Every row belongs to one group in each of 4 separate groupings. Each group adds its own fixed numbers to the row, and there is some noise. The rows also spread widely along 17 directions, which tell nothing about the answers.
(in the rows, 100 means zero)
Some rows, each with its group in each grouping after it:
91	85	55	102	109	108	84	67	117	112	141	76	104	109	82	95	128	98	98	78	102	109	139	97	99	93	109	74	129	129	93	78	109	128	99	105	108	97	80	114	90	98	80	78	102 -> j633 Y j844 j161
116	108	68	111	58	124	75	54	124	101	140	49	111	107	83	112	95	67	82	67	100	102	112	98	129	108	94	97	101	103	104	104	99	128	80	95	85	93	87	100	83	67	96	91	88 -> j228 Z j375 j101
123	62	102	98	109	117	78	87	89	73	125	91	94	111	107	103	82	123	85	116	125	114	110	82	123	104	100	120	88	127	112	113	80	96	92	111	75	106	82	117	118	113	87	122	106 -> j478 D j123 j101
121	89	106	95	79	142	104	68	75	75	67	100	89	92	99	74	69	143	86	98	147	91	100	106	114	113	72	108	104	112	100	78	83	99	112	120	105	76	113	103	109	64	90	126	68 -> j478 Y j388 j720
140	133	107	99	109	88	85	108	86	114	86	97	89	125	99	108	93	84	121	104	76	103	55	91	116	112	118	120	58	67	108	124	83	96	73	89	111	138	118	118	109	96	104	94	99 -> j633 D j123 j727
71	145	110	87	144	122	88	103	121	122	67	99	96	113	106	91	116	94	81	97	96	71	61	110	100	95	111	89	77	86	81	124	115	90	114	106	103	79	122	83	89	82	107	89	108 -> j797 Z j375 j257
120	89	85	93	113	89	79	110	99	99	83	95	98	97	98	103	111	136	98	88	112	103	99	103	73	100	100	108	101	122	116	102	84	103	93	73	80	109	98	105	139	120	106	87	92 -> j228 Y j14 j257
151	70	126	87	72	96	118	108	83	86	94	167	88	126	109	130	98	98	89	89	108	95	118	107	102	91	92	110	114	83	73	83	91	96	117	113	103	118	126	106	61	94	116	96	53 -> j797 D j661 j720
95	91	69	89	68	120	110	95	103	125	78	101	118	81	80	91	92	140	98	101	146	93	100	99	82	81	94	92	126	121	120	81	105	100	106	124	126	63	57	61	102	79	142	123	93 -> j228 Z j844 j727
102	103	94	93	78	105	98	78	109	94	92	102	89	124	110	76	102	120	97	117	84	78	77	100	115	93	102	105	81	93	104	97	89	115	84	111	134	90	111	108	97	87	90	132	102 -> j797 D j661 j161
100	86	98	76	79	103	112	106	79	106	80	123	105	96	86	85	85	126	79	111	144	90	83	82	83	104	114	103	101	101	89	102	86	75	113	99	99	94	86	91	101	115	123	145	123 -> j797 Y j388 j727
113	96	111	100	117	118	92	96	64	78	74	83	83	126	113	50	101	139	110	108	116	102	101	113	100	106	100	94	100	110	98	96	112	109	115	94	102	105	104	107	118	110	72	97	100 -> j633 Y j14 j727
118	47	121	112	120	143	107	99	60	57	113	89	94	82	113	95	61	122	99	94	135	107	118	97	121	119	84	109	99	126	90	89	93	91	112	114	79	84	99	107	112	92	81	125	91 -> j478 Z j661 j257
102	99	105	94	159	153	100	81	89	79	78	110	89	117	105	83	74	124	99	127	144	107	109	104	128	79	100	109	105	107	117	112	96	87	117	167	124	86	85	92	98	77	104	91	85 -> j478 Y j14 j101
145	119	110	103	117	87	100	122	112	96	69	117	107	90	121	98	114	106	142	117	111	137	101	122	74	93	72	84	120	82	128	109	81	71	128	92	123	110	89	85	88	116	94	51	112 -> j228 Z j123 j727
104	88	120	105	107	86	138	110	74	76	118	158	79	108	98	122	89	77	107	107	70	100	136	97	112	90	96	94	120	85	80	76	92	75	113	125	123	112	122	122	71	99	88	99	88 -> j478 Y j14 j101
119	54	94	90	111	101	82	74	118	98	151	121	91	132	103	126	124	93	88	76	87	104	111	87	114	96	120	87	95	115	81	92	74	101	94	113	95	102	114	130	75	93	77	110	112 -> j797 D j375 j161
140	75	84	82	123	140	80	74	86	72	104	86	88	110	105	77	100	93	126	97	127	121	88	97	100	115	111	102	90	80	75	114	81	97	105	92	124	104	103	97	65	113	96	108	135 -> j228 Y j661 j720
118	150	94	111	93	95	113	84	135	121	112	71	114	106	92	112	93	48	112	116	83	115	115	92	133	117	76	96	99	71	133	114	117	115	91	104	97	135	86	120	89	86	77	84	84 -> j478 D j375 j727
154	97	109	131	46	76	112	113	65	130	109	83	109	98	85	104	98	99	139	70	88	118	88	91	104	117	102	82	97	104	117	75	100	104	95	70	88	118	100	104	114	85	78	101	107 -> j633 Y j375 j727
108	115	81	103	87	103	122	82	129	93	107	85	119	63	86	130	65	60	104	109	98	105	133	101	111	118	66	120	116	74	125	100	100	119	84	111	103	111	80	111	97	83	112	97	51 -> j797 D j375 j101
86	118	93	110	104	68	107	114	123	118	127	115	112	104	92	117	129	68	93	98	84	113	136	99	90	79	106	67	131	107	105	99	110	84	120	93	88	118	92	101	84	119	81	53	119 -> j478 Y j375 j257
124	128	101	98	73	81	127	112	91	143	67	115	101	111	87	85	123	110	134	105	87	92	69	97	87	108	104	88	96	81	99	85	115	109	108	83	131	117	106	96	96	101	98	120	111 -> j478 Z j388 j161
70	126	93	111	99	95	93	112	96	92	83	76	112	56	89	99	67	103	85	94	100	80	88	107	98	100	99	117	89	103	112	104	88	88	84	99	97	86	98	93	140	82	117	85	95 -> j633 Y j661 j161
87	85	60	81	156	109	56	89	133	95	118	91	96	92	97	121	106	99	85	89	91	91	94	94	91	90	117	111	91	107	93	116	60	100	66	111	116	90	98	117	111	107	121	87	103 -> j797 Y j661 j727
122	127	93	120	84	90	88	125	89	125	108	92	94	105	92	91	125	114	111	108	100	115	94	93	103	94	77	67	130	114	102	93	147	100	117	77	104	89	62	68	90	121	92	82	121 -> j228 Y j844 j161
73	122	114	100	108	80	148	127	76	125	94	123	92	110	77	111	95	68	106	101	75	84	102	92	104	96	122	93	100	85	81	96	139	99	109	105	101	121	105	100	92	103	102	110	95 -> j228 D j375 j101
103	90	106	112	86	96	88	131	114	105	87	106	110	102	131	88	118	118	136	112	85	106	67	112	86	63	109	87	81	92	125	116	82	82	105	105	136	66	87	48	94	100	110	98	160 -> j228 Y j661 j727
82	117	90	100	99	70	111	101	119	107	101	93	99	66	88	106	101	96	94	90	75	90	116	95	85	119	78	90	105	113	99	75	96	110	97	74	87	106	116	135	125	94	69	105	83 -> j633 D j661 j720
109	111	108	91	132	140	72	101	86	71	66	85	83	132	130	62	110	116	109	120	106	89	68	122	108	103	105	117	73	77	83	135	110	107	103	98	120	96	113	74	91	114	106	92	113 -> j478 D j388 j257
125	108	86	92	66	82	126	97	57	110	96	132	100	98	66	95	93	88	106	73	117	109	96	95	80	98	125	80	128	93	80	76	73	61	114	94	124	113	111	106	73	96	111	88	117 -> j228 Z j661 j727
110	74	83	100	105	96	86	70	123	88	146	85	105	109	100	105	109	84	99	93	97	123	138	92	106	103	104	86	107	112	105	99	77	106	99	101	88	114	94	133	92	103	63	93	115 -> j633 Y j375 j727
110	91	98	80	115	114	76	109	69	85	71	94	85	127	97	88	98	146	70	100	138	88	94	108	90	93	111	127	104	125	84	119	119	115	104	89	72	115	90	93	130	131	128	87	68 -> j228 Z j123 j101
82	60	85	78	175	127	85	109	95	96	120	108	75	105	105	104	128	94	112	87	78	90	91	88	91	111	117	90	97	101	39	100	115	104	97	99	126	90	113	102	76	124	105	124	126 -> j478 D j661 j727
103	124	106	118	115	98	119	118	46	125	91	92	107	107	63	113	81	81	104	66	112	101	104	111	113	89	133	100	114	104	98	94	134	97	100	114	86	129	92	89	113	88	122	44	66 -> j228 Z j375 j161
142	99	112	113	87	104	77	89	85	111	107	99	83	134	98	97	115	131	77	69	114	99	96	96	116	100	91	79	109	140	97	86	102	111	114	92	63	97	112	117	113	85	66	82	77 -> j797 Y j661 j101
94	115	98	98	76	64	96	95	132	103	110	105	93	114	111	95	129	93	99	106	54	96	89	100	90	93	101	79	80	96	104	100	76	92	99	71	103	101	124	120	99	110	59	108	142 -> j228 Z j375 j720
97	98	93	98	41	104	121	88	58	118	105	90	98	126	67	72	77	123	72	104	129	86	98	75	120	94	118	96	107	124	100	84	124	105	101	104	85	104	76	100	113	96	99	149	100 -> j228 Y j375 j727
78	96	90	69	96	124	126	89	85	92	73	112	87	132	100	54	98	112	110	139	109	84	85	100	99	86	122	105	95	71	80	111	120	104	109	121	158	96	88	81	69	116	118	152	124 -> j228 Z j375 j727
105	93	121	123	102	119	74	122	73	107	102	85	93	91	112	100	93	114	116	85	81	93	40	96	122	90	119	93	53	104	96	102	87	73	89	104	112	57	115	68	110	70	96	115	149 -> j633 Z j375 j720
128	90	85	102	100	116	81	71	118	127	102	69	120	112	93	94	116	110	103	60	131	111	103	106	94	106	109	81	99	123	119	95	81	123	104	100	73	100	96	106	111	76	85	82	94 -> j797 Y j388 j727

New rows, each followed by its group in each grouping:
100	87	99	126	114	91	101	135	88	117	89	74	108	96	106	108	117	100	146	71	72	103	106	131	81	74	118	96	97	104	115	94	124	131	90	91	100	106	97	68	127	106	110	53	91 -> j228 Y j375 j720
95	121	86	120	59	74	98	119	88	121	123	100	90	108	83	115	129	79	101	70	47	81	105	102	98	94	99	82	116	101	72	80	126	121	90	68	103	104	113	92	94	102	101	81	95 -> j478 Y j388 j101
91	95	107	103	140	120	112	83	123	101	119	80	110	88	103	116	104	60	105	73	93	104	127	103	108	127	92	88	98	98	89	97	106	109	110	101	74	107	118	121	90	79	71	94	90 -> j478 D j375 j257
97	101	120	102	59	84	128	106	37	63	100	129	80	129	92	78	68	102	83	119	92	90	102	96	119	85	130	113	92	92	97	99	91	72	100	108	105	117	112	106	100	113	95	116	115 -> j228 D j14 j101
120	64	107	105	63	134	104	86	97	94	111	105	101	128	120	90	113	110	110	91	100	89	106	109	119	89	99	94	100	99	83	88	120	126	109	120	123	81	100	72	61	75	103	127	95 -> j478 D j661 j161
124	126	90	98	147	101	87	100	107	89	91	96	90	100	104	79	123	102	123	116	111	134	103	107	85	107	84	73	127	101	112	113	99	81	127	84	107	106	86	101	90	126	69	61	131 -> j228 D j14 j101
93	116	86	91	129	93	83	98	121	109	107	104	100	113	93	122	113	72	79	84	92	98	120	110	95	86	114	100	108	92	88	109	96	111	98	104	89	123	110	112	94	108	108	49	77 -> j797 Y j388 j720
105	73	135	99	101	105	104	114	106	117	91	122	97	133	122	90	127	147	88	109	112	87	94	98	103	90	92	81	96	131	93	95	129	108	133	104	79	82	94	88	102	106	79	132	104 -> j797 Z j375 j161
85	118	120	113	132	72	137	127	104	116	51	102	118	92	108	89	97	114	135	102	90	95	99	125	77	80	117	104	85	106	143	103	90	104	112	111	97	122	111	107	152	99	91	66	89 -> j478 Z j661 j101
81	134	89	100	99	84	96	102	146	110	87	90	115	84	99	109	103	96	68	102	101	88	128	110	89	93	69	93	123	110	121	103	103	110	106	95	78	102	88	107	121	98	97	65	64 -> j797 Y j661 j727
80	96	73	102	56	116	98	111	110	105	90	95	103	97	101	88	94	131	96	133	96	73	94	100	101	64	95	114	105	99	119	99	119	126	79	119	142	64	61	50	106	100	144	132	97 -> j797 Y j14 j101
103	86	119	98	133	125	85	106	118	79	105	117	83	123	130	111	93	115	91	131	92	99	98	96	133	80	84	109	79	97	110	119	96	91	98	138	114	82	91	95	92	90	99	120	96 -> j228 Z j14 j727
85	120	103	80	102	86	120	96	102	80	77	107	114	101	100	82	90	73	89	106	105	89	110	115	82	109	122	112	98	70	91	117	90	92	109	93	97	131	116	112	95	121	107	80	102 -> j797 D j661 j161
69	104	127	88	178	100	120	108	106	100	85	107	89	120	107	102	85	95	96	125	93	96	102	95	117	93	119	115	66	100	105	123	110	101	106	126	81	128	110	135	126	114	75	112	91 -> j228 Z j375 j720
104	120	94	99	125	113	83	120	138	113	95	92	91	73	115	117	117	91	126	124	65	91	64	87	103	120	64	99	79	71	93	116	111	99	89	82	132	73	95	80	86	100	104	134	126 -> j478 Y j375 j257
98	108	78	98	130	84	65	123	100	112	107	109	75	69	95	107	130	133	98	92	78	92	66	80	77	111	83	74	107	129	78	83	82	67	95	60	113	62	110	103	119	117	87	112	145 -> j478 Y j844 j257
127	93	80	122	58	96	90	94	111	120	111	69	125	97	96	110	105	114	118	85	108	112	117	109	105	89	97	101	108	121	142	88	106	132	86	102	93	99	69	81	117	80	108	76	81 -> j633 D j844 j161
83	66	108	100	104	125	114	109	105	101	104	96	108	109	114	95	108	101	110	102	102	90	111	110	98	86	110	94	101	104	93	105	129	121	113	117	102	82	83	65	85	102	110	117	109 -> j797 D j375 j101
66	117	91	80	142	100	113	112	107	100	88	74	116	83	88	91	77	76	92	129	120	97	100	89	96	117	118	124	85	87	104	138	124	103	98	96	82	130	70	102	120	136	115	113	113 -> j228 D j661 j161
90	84	90	90	75	103	95	98	107	70	76	95	112	61	112	91	82	119	102	96	105	81	89	116	73	102	92	123	86	94	99	103	58	95	92	92	116	70	110	87	114	88	123	116	106 -> j633 Z j661 j101
84	138	107	105	159	68	123	127	119	125	97	115	94	107	102	110	123	64	132	107	53	108	103	103	93	92	106	75	100	81	104	106	115	93	109	99	118	128	110	115	93	114	76	69	111 -> j228 D j661 j727
118	101	92	105	69	67	89	114	104	99	108	89	114	60	91	121	89	89	98	82	86	98	93	87	82	127	89	110	88	99	111	97	62	79	80	60	77	102	107	112	129	102	104	106	117 -> j478 Y j844 j727
92	107	93	83	115	113	93	93	72	88	107	89	80	94	76	97	81	89	78	101	104	83	85	79	112	132	101	114	93	91	58	105	119	95	89	79	96	106	100	113	96	115	107	134	101 -> j228 Y j375 j161
83	140	108	94	107	107	121	87	136	88	59	82	118	103	117	89	92	69	104	107	101	96	130	140	94	99	83	110	105	65	122	122	116	119	113	113	94	121	103	93	93	83	104	58	55 -> j228 D j375 j727
118	92	73	70	106	117	93	64	110	83	105	107	93	107	85	112	86	84	92	98	111	100	101	91	106	117	100	120	96	78	86	107	72	97	81	108	117	113	106	126	77	91	116	121	82 -> j228 D j375 j727
74	119	101	108	71	67	141	103	128	110	91	84	131	91	100	101	96	59	119	91	70	89	122	121	86	95	114	106	90	76	122	102	103	124	96	94	99	128	104	103	108	94	102	86	92 -> j228 Z j661 j161
57	118	66	106	111	122	103	70	142	104	102	51	120	93	102	76	90	86	104	108	93	87	108	111	106	83	115	99	85	96	133	110	90	131	80	125	123	84	90	99	113	76	93	96	104 -> j797 Y j661 j257
122	95	94	109	78	83	104	112	101	121	84	143	99	106	98	117	108	146	112	108	103	101	107	106	95	60	88	96	122	120	130	72	89	95	103	130	136	83	84	85	107	79	118	87	74 -> j633 Y j844 j161
76	118	95	87	83	109	132	84	92	79	86	99	99	85	89	78	63	90	86	130	108	80	100	88	113	114	96	117	95	83	95	103	95	92	98	112	117	102	101	110	100	97	101	145	101 -> j478 D j661 j101
109	139	99	114	86	128	76	91	76	108	80	65	97	130	88	83	84	109	76	90	127	95	84	113	130	76	114	104	93	109	116	116	122	105	95	114	83	100	91	73	115	77	109	57	80 -> j228 Y j375 j720
134	96	112	113	117	81	79	139	72	97	121	109	88	111	99	126	100	102	96	110	100	117	104	87	119	98	96	107	111	110	87	111	126	91	104	85	84	126	74	100	104	135	104	72	95 -> j633 Z j661 j161
126	104	116	119	73	76	116	131	61	91	110	95	89	125	97	101	77	104	103	130	88	111	120	90	127	94	95	114	106	103	128	103	133	109	89	93	80	143	71	104	125	130	93	100	77 -> j228 D j14 j727
123	93	114	129	52	76	101	99	106	107	116	111	102	120	112	107	130	110	107	59	79	108	120	119	94	79	90	62	112	129	117	71	86	102	120	91	78	87	117	96	97	73	63	66	102 -> j228 Y j844 j101
125	110	111	79	96	128	129	89	108	100	36	106	120	97	106	77	64	123	110	134	152	97	87	105	100	110	89	128	84	72	141	115	88	100	108	132	113	104	84	88	110	79	127	131	76 -> j797 D j14 j727
86	111	88	89	81	70	80	105	114	77	110	110	89	120	107	103	111	98	74	128	58	77	98	99	103	87	108	120	87	88	89	117	91	100	76	83	114	115	108	114	106	134	107	103	109 -> j478 Z j375 j161
135	90	105	112	74	109	102	90	87	108	90	95	107	123	104	82	99	128	110	97	132	115	109	101	109	85	105	92	102	121	131	88	92	105	113	114	87	106	96	96	114	90	83	91	101 -> j478 Y j844 j720
103	89	102	108	91	88	101	90	81	73	143	95	85	122	96	101	89	79	89	119	72	105	119	84	133	107	108	108	98	96	88	101	103	97	86	96	102	126	99	132	94	125	73	110	111 -> j478 Z j375 j161
74	120	100	106	123	106	117	117	110	118	82	122	96	89	103	97	112	95	131	110	69	89	85	109	95	68	108	80	96	82	107	87	98	84	104	132	159	71	111	71	86	78	106	98	129 -> j478 Y j14 j720
86	69	109	115	114	91	105	123	99	97	110	89	99	141	129	84	123	109	135	110	63	98	106	118	104	65	133	101	77	105	114	112	125	136	93	110	115	114	91	82	110	125	90	95	122 -> j228 D j661 j161
74	119	95	97	79	63	96	110	113	80	94	92	120	88	99	95	90	91	65	113	98	89	120	109	86	94	111	117	100	105	117	121	85	90	96	83	74	125	96	108	132	127	105	69	105 -> j478 D j661 j161
104	80	95	102	81	99	63	93	119	60	118	82	79	111	131	102	113	104	92	85	49	78	95	110	101	110	77	111	74	93	78	102	78	124	71	67	102	88	130	114	103	99	85	115	94 -> j228 Y j661 j727
128	109	95	87	105	100	77	74	119	83	82	109	95	111	109	86	112	123	90	112	117	107	102	108	96	104	81	98	106	104	108	106	68	83	111	94	105	103	109	118	102	103	80	81	103 -> j478 Y j375 j161
96	63	118	121	106	90	107	127	103	84	135	119	105	94	114	148	87	80	93	90	78	101	143	107	112	84	87	105	108	105	104	93	97	103	94	121	81	103	96	103	101	97	103	83	67 -> j797 Y j388 j727
119	86	100	109	143	122	94	108	81	89	85	74	107	61	104	97	98	95	144	61	109	112	80	118	79	130	100	94	94	92	90	98	87	87	106	85	105	86	110	85	101	89	98	79	120 -> j228 D j661 j161
117	105	126	121	81	122	114	125	90	122	80	89	108	93	110	98	114	98	121	77	98	94	98	117	100	103	80	80	107	98	91	83	147	114	126	93	94	80	102	52	87	76	104	93	90 -> j478 Z j14 j720
114	67	96	80	103	119	78	98	93	81	128	98	90	95	100	112	77	116	66	129	130	101	92	61	120	124	93	126	80	113	85	119	95	90	89	92	77	100	77	113	105	121	104	164	111 -> j633 D j123 j257
109	85	121	120	130	102	101	131	89	107	111	100	93	114	115	121	117	89	134	83	70	104	101	114	110	95	105	94	90	95	92	101	130	117	101	105	103	105	100	80	92	100	95	81	95 -> j228 D j388 j161
